The groups are shells around one centre, one inside the other: the same stretched ball of 5 dimensions in 6 sizes.
In the rows, zero is written as 128.
Known rows, each followed by its group:
[134 163  86 159 107 127 117 116 132]
(0)
[ 61 144 133 144  63 162 130 152 119]
(0)
[115 144 106 164 137 125 133 141 144]
(5)
[114 147 101 179 145 128 140 139 161]
(2)
[129 184  99 157  91 133 113 126 112]
(0)
[ 92 145 112 178  92 159 134 134 158]
(0)
[ 78 134 135 150  46 174 116 138 121]
(4)
[ 61 139 150 147  37 181 119 152 113]
(3)
[132 147 129 174 118 143 115 143 132]
(5)
[107 167 112 140  61 147 108 129 101]
(2)
[ 61 144 101 144  47 162 132 125 137]
(1)
[128 163 115 172 141 125 127 148 133]
(2)
[ 73 130 118 155 109 143 142 150 146]
(0)
[108 181  87 155  57 149 116 112 123]
(3)
[104 155 110 171 131 132 139 147 146]
(4)
[ 87 150  94 151  68 151 127 120 138]
(2)
[109 147 150 172  88 163 114 153 122]
(1)
[130 157 101 147  94 132 109 123 115]
(3)
[121 168 120 147  62 150 101 130  97]
(5)
[ 82 132 145 147  23 185 104 134 111]
(1)
[ 94 159 135 153  35 175 106 135 106]
(5)
[ 99 152 105 172 128 134 141 143 153]
(4)
[ 75 132 118 167 128 140 150 156 158]
(3)
[ 89 128 141 142  69 160 114 147 112]
(1)
[106 132 129 162  77 162 114 134 132]
(2)
[ 71 166 116 140  29 166 118 132 107]
(1)
[ 68 132 129 143  76 155 130 150 124]
(0)
[ 66 134 130 161  35 185 124 132 140]
(1)
[ 96 158 113 168 115 139 137 147 141]
(4)
[100 152 141 155  50 171 106 140 108]
(4)
[ 80 140 126 140  23 176 108 126 112]
(0)
[116 151 115 180 127 139 132 142 150]
(4)
[117 155 105 163 139 121 133 144 137]
(5)
[125 143 113 176 120 141 123 133 148]
(5)
[ 73 124 119 168  94 159 141 141 161]
(1)
[119 142 132 156 123 133 119 153 118]
(3)
[ 78 142 104 156  82 151 135 132 146]
(4)
[ 58 144 104 148  56 161 137 131 141]
(3)
[104 156 138 151  71 156 110 147 103]
(5)
[ 79 156 121 141  14 177 108 124 107]
(2)
[133 174 106 147  44 154  93 111  98]
(3)
[116 156 111 163  49 166 105 114 126]
(2)

New rows, each followed by its group:
[ 76 124 114 155  91 152 136 138 149]
(1)
[159 180  92 175 127 123 113 121 130]
(3)
[122 164  77 164 125 120 132 121 147]
(3)
[ 58 153 101 151  48 164 136 128 141]
(1)
[112 148  97 153 100 134 123 125 134]
(2)
[111 170  91 171 139 120 142 139 148]
(1)
[ 74 133 147 159  52 179 120 147 126]
(2)
[121 149 141 167  75 164 104 139 117]
(2)
[140 186  83 164  92 132 112 112 125]
(3)
[142 169  83 180 119 131 122 114 151]
(1)
[114 154 145 165  85 158 110 150 112]
(0)
[126 164  92 174  95 144 120 115 146]
(2)
[115 154 137 170 108 148 119 152 123]
(2)
[100 175 108 153  55 155 115 127 113]
(5)
[ 93 157 125 154  13 184 102 119 113]
(3)
[ 84 151 142 145  25 179 105 138 101]
(2)
[109 148  98 153  93 138 123 124 133]
(5)
[113 143 136 155  64 163 104 136 111]
(4)
[100 151 136 145  33 172 100 132  99]
(5)
[ 92 145 119 150 119 131 134 154 127]
(3)
[101 155 102 160 128 125 138 143 140]
(5)
[122 175 102 163  39 166 102 107 119]
(1)
[114 167  85 145  67 140 114 110 119]
(1)
[ 90 138 105 163 105 143 137 136 152]
(4)
[130 167 123 149  75 145 100 133  96]
(2)
[117 159 122 164 133 127 128 154 126]
(0)
[100 151 124 178  81 165 124 136 144]
(0)
[140 149 127 185 136 139 119 144 142]
(1)
[123 142 118 164 124 133 122 141 133]
(4)
[ 74 155 128 152  45 171 121 139 119]
(4)
[127 170 101 170  64 158 108 112 131]
(0)
[ 93 138 151 165  79 167 118 155 123]
(0)
[ 74 137 118 146  64 159 127 136 129]
(4)
[147 161 100 173 120 131 114 123 136]
(5)
[ 98 141 101 173 116 142 139 133 161]
(2)
[105 168  99 173 112 138 135 135 146]
(2)
[ 75 150 138 144  21 181 109 137 105]
(2)
[ 96 158 111 169 116 138 137 145 143]
(4)
[115 168  94 171 121 130 133 133 144]
(4)
[123 160 102 181 115 141 127 129 150]
(5)
[118 175 113 165 100 139 120 139 120]
(2)
[ 76 144 131 142  32 174 112 134 111]
(4)
[135 145 119 174 122 139 117 136 138]
(5)
[ 76 165 128 142  12 179 108 130 100]
(1)
[132 154 116 165 148 119 125 148 129]
(0)
[137 149 140 171 109 148 107 146 119]
(3)
[ 79 133 126 140  52 163 117 135 118]
(0)
[ 99 138 116 174 141 134 143 151 157]
(2)
[140 188  91 172  96 136 113 117 127]
(1)
[114 168 118 152 102 134 118 145 110]
(0)
[108 159 116 176 114 144 131 143 143]
(4)
